The rows of a group lie close to one hidden flat surface of 8 dimensions, which may be shifted away from zero. Surfaces can cross.
In the rows, 128 means zero.
Some rows, each with its group after it:
[ 90 139 111 159 141  87 109 143 138 152 131 128 147 141 168  97 107]  J_67
[113 163 167 113 122 110 131  95  95 150 119 140 147 182 140 124 133]  J_4
[129 122 150 147 133 109 113 129 131 125 127 115 126 102 139 139 107]  J_67
[ 71 138 128 124 116 163 169  99 125 138 126  88 118 138 116  78 106]  J_325
[145 121 141 140 134 127  97 145  92 149 125 112 114 142 148 105 125]  J_4
[177 163 137  84 118 158 140 118 164 131 132 131 100  94 127 131 139]  J_325
[123 117 138 113 124 124 127 130 151 129 130 134 120 125 125 128 120]  J_325
[133 117 150 131 121 122 129 122 130 126 110 117 141 124 127 158 135]  J_519
[109 112 127 129 139 124 107 143 145 122 116 133 126 144 116 114 119]  J_67
[154 130 174 130 153 131 112 129 158 136 146 144 139  97 134 145 133]  J_519
[136 117 114 115 143 106  88 153 133 125 114 172 112 137 129 138 124]  J_4
[150  82 162 103 152 118  83 149 164 107 103 176 122 114 101 185 127]  J_325
[112 119 116 126  87 116 157 125 154 125 136  74 149 164 129 102 141]  J_67
[ 99 128 114 144 151 107 107 143 160 116 119 156 146 142 118 133 120]  J_67
[168 110 143 166 110 136 128 129  62 127 133  75 116 139 139 128 146]  J_325
[153 131 153 109 151 180 111 133 124 135 110 143  81 122 101 124 127]  J_519
[116  84 130 117 154 111  63 156 125 105 105 134 157 145  97 122 110]  J_325
[ 76 173 119 111 108  96 137  93  90 138  77 122 154 153 148 132 104]  J_4
[156 159  95 161 114  58 146 135 183 111 154 165 146 142 155 176 161]  J_325
[109 141 112 143 138 135 140 120 148 108 158 118 199 146 104 104 147]  J_67
[146 121 191 180 143 158  97 128 139 104  87  68 142 100 105 154 120]  J_519
[137 114 120 143 133 100 106 154 177 110 128 143 134 145 123 138 140]  J_67
[ 86 149 114  90 121 118 119 108 112 129  73 136 121 125 121 133  91]  J_4
[171 114 180 113 120 121 104 131 142 135  97 126 110 116 142 174 133]  J_519
[136 132 100 126 135  97  85 152 118 122  79 151 121 110 140 163 115]  J_4
[154 129 116 126 122 130 118 146 111 142 144 118 107 151 142  98 141]  J_325
[122  94 137 130 159 183 129 155 135 132 112 183  65 160  89 144 145]  J_325
[142 141 156 115 128 155 101 133 112 143  86 107  71 134 126 108 109]  J_519
[154 125 167 134 114 105 128 120 134 138 138 106 140 108 161 147 132]  J_519
[142 118 122 145 123 143 134 134 129 121 154 104 126 141 121 106 144]  J_325
[124  83 176 139 127 148 134 115 141  98 134  78 156  98  96 139 117]  J_325
[130 122 155 128 137 127 120 126 135 137 160 127 118 146 131  99 121]  J_4
[142 185 122 132 170 144  96 137 120 133 110 180  84 125 119 121 109]  J_519
[104 153 139  87 117  71 140  99 160 116 131 180 133 144 129 152 106]  J_4
[106 127 122 161 166  80  92 131 136  94 142 163 167 118 117 142  99]  J_67
[130 117 151 122 161 137 101 116 109  94 127 146 156 103  90 152 109]  J_67
[145 133 152 121 156 147 115 128 126 131 130 154 130 104 118 147 130]  J_519
[129 134 134 135 115 120 147 117 142 116 169 114 150 149 121 102 136]  J_4
[159 148 150 127 138 134 106 126 120 124  79 142 126 112 126 182 133]  J_4
[172 132 161 128 126 145 132 134 190 124 145 126 111 118 121 143 150]  J_519
[130  91 139 148  97 122 144 114 159  81 146  69 120 114  97 124 110]  J_67
[161 136 117 136 138 134  85 152  77 134  63 131 131 127 138 165 143]  J_4
[121 106 152  64 132 103 141 121 146 175 164 179 143 127 161 129 136]  J_519
[ 81 124 104 178 147 104 110 160 174 147 136 122 120 152 154  74 106]  J_67

New rows, each followed by its group:
[118 144 117  92 109 159 147 100 114 102  85 106 138 112  92 144 118]  J_4
[160 102 148  87 118 200 113 167 134 178  97 101  88 167 128  87 164]  J_67
[ 56 133 103 152 127  90 133 119 146 110 127 117 155 145 126 100  90]  J_67
[107 127 126 117 113 101 151 108 186 104 170 117 123 102 121 106  90]  J_4
[120 118 133 125  96 116 141 125 141 134 107  89 114 136 137 125 121]  J_67
[106 133 118 120 126 142 126 119  89 123  76 131 120 146 111 144 119]  J_519
[113 110 111  60  98 118 118 118  72 136 106 107 103 130 129  95  92]  J_4
[114 103 135 142 129 118 139 131 198 101 161 118 157 119 110 123 127]  J_325
[114 121 121 110 135 141 125 138 158 130 136 136 115 140 112  97 124]  J_325
[116 136 130 212 187 211 120 160 159 120 148 110 149 155  87  81 155]  J_4
[139 142 133 132 125 105 125 131 151 132 116 138 145 127 146 155 142]  J_67
[114 164 123 138 102  93 141 101  97 139 107  96 158 129 157 136 120]  J_4
[ 99 118  84 129 126 153 125 141 118 115 125 102 133 141 102  77 116]  J_4
[143 133 135 119 123 120 114 126 123 122 111 125 130 121 128 142 126]  J_325
[113 142 154  88 123 167 128 112  84 171  71 111 114 121 139 125 114]  J_67
[132 184 101 140 123 154 167 123 189 128 176 129  88 149 116  70 135]  J_519
[183 119 164 132 132  91  92 134 106 143 140 126 145  98 170 155 134]  J_67
[109 159 141 106 138 121 108 114  60 186 104 123 164 126 178 104 119]  J_67
[148 189 135 182 153 136 120 125 154 119 146 114 114 108 132 103 115]  J_519
[161  60 168 128 125 130  80 154 110 124 132  88  74 111 125 105  97]  J_67
[175  82  81 125 125 105  69 183  91 131 131 117 105 116 154 112 125]  J_4
[124 129 124 115 110  71 114 124 131 117 104 137 145 142 141 162 123]  J_67
[110 132 135 171 151 107 109 142 162 132 117 139 119 103 146 141 103]  J_67
[119 111 138 102  97 115 137 103 130  87  98 109 128 127  94 161 113]  J_67
[ 83 154  84 132 140 121 122 133 112 124 104 150 160 191 111 104 134]  J_4
[143 127 123 121 127 144 132 139 157 126 152 131 112 132 119 108 139]  J_325
[128 114 139 139 175  91  58 159 108 147 126 167 132 126 155 120 105]  J_67
[128  98 143 147 118 162 122 126  54 139 124  65 110 151 127  89 123]  J_325
[140 144 130 106  76  63 138 116 150 128  81 131 133 133 162 196 135]  J_67
[ 77 145 120 137 158 142 127 120 147 117 110 151 160 132 100 124 112]  J_67
[101 128 124 103 128 172 135 114 110 124 111 103 121 134  95  91 113]  J_4
[114 123 125 145 119 156 146 107  75 105  96  98 144 130 101 159 132]  J_519
[ 93 136 142 152 128 104 127 123 158 129 109 107 155 142 136 126 115]  J_519
[156 186 131 148 180 151 106 140 180 119 141 183  92 118 106 122 125]  J_519
[151 137 140 100 116 103 108 139 133 157  87 148 127 138 160 161 149]  J_67
[146 113 158 124 172 143  79 144  98 136 135 143 142 114 122 117 120]  J_67
[105 135 157 177 171 157  81 128 109 102  49 111 147 113  90 160 101]  J_519
[139 155 111 112 113 108 145 114 107 142 138 149 113 132 148 129 132]  J_519
[143 121 116 125  85  71 125 144 160 144 118 108 131 164 168 131 147]  J_67
[161 141 103 151  99  47 112 137 116 127 124 110 147 101 184 157 125]  J_4
[125 146 131 121 131 137 110 159 130 200  85 131 108 149 184 100 139]  J_67
[103 150  57 112 111 106 121 130 125  96  62 131 154 116 112 164 113]  J_4
[ 86  95  62 131 123 136 103 160  76 144 134  86 121 160 132  23 103]  J_4
[146 140 142 131 128  72  86 141  71 162 110 145 127 166 184 133 131]  J_4
[126 147 114 113 121 161 154 130 139 148 146 125  89 140 129  86 133]  J_325
[135 114 122 131 115 124 121 135 136 124 162  86 146 131 129  83 127]  J_325
[144 103 140  98 124 133 123 144 131 156 140 149  78 133 143 117 127]  J_325
[170 130 139 135 115 118 142 132 139 134 139 141  98 123 145 161 150]  J_325
[ 86 158 111 111 114 121 151  97 132 111 107 130 157 152 105 127 124]  J_4
[189 165 138 128 122 111 117 130 134 131 126 147  88 117 149 160 139]  J_519
[133 132 133 136 138 103  91 144 102 146 105 131 116 132 163 124 111]  J_4
[ 68 139 111 140 121  99 143 108 141 104 119 119 161 139 115 124 101]  J_67
[126 153 157  93 119 130 147  99 170 124  95 146 118  87 123 177 115]  J_325
[144 117 133 173 104 102 129 161 177 165 137  81  97 129 189 101 131]  J_67
[131 153 131 123 124 105 109 126 110 133  84 145 104 138 140 153 116]  J_519
[ 92 111  84 133 142 134 112 150 138 116 127 124 120 132 109  80 105]  J_4
[123  92 201 100 144 163 111 137 181 155 119 117 123 122 121 110 123]  J_519
[126  99 160 148 138 121 116 108 116  82 141 105 132  82 100 145  90]  J_67
[142 124 103  91 110 106 121 129 130 103 120 145 129 127 112 148 127]  J_4
[125 138 152 131 139 127 113 124 144 131 108 126 113  96 136 135 100]  J_4
[116 133 125 100 130 125 109 128 123 138 105 129 119 131 126 114 109]  J_325
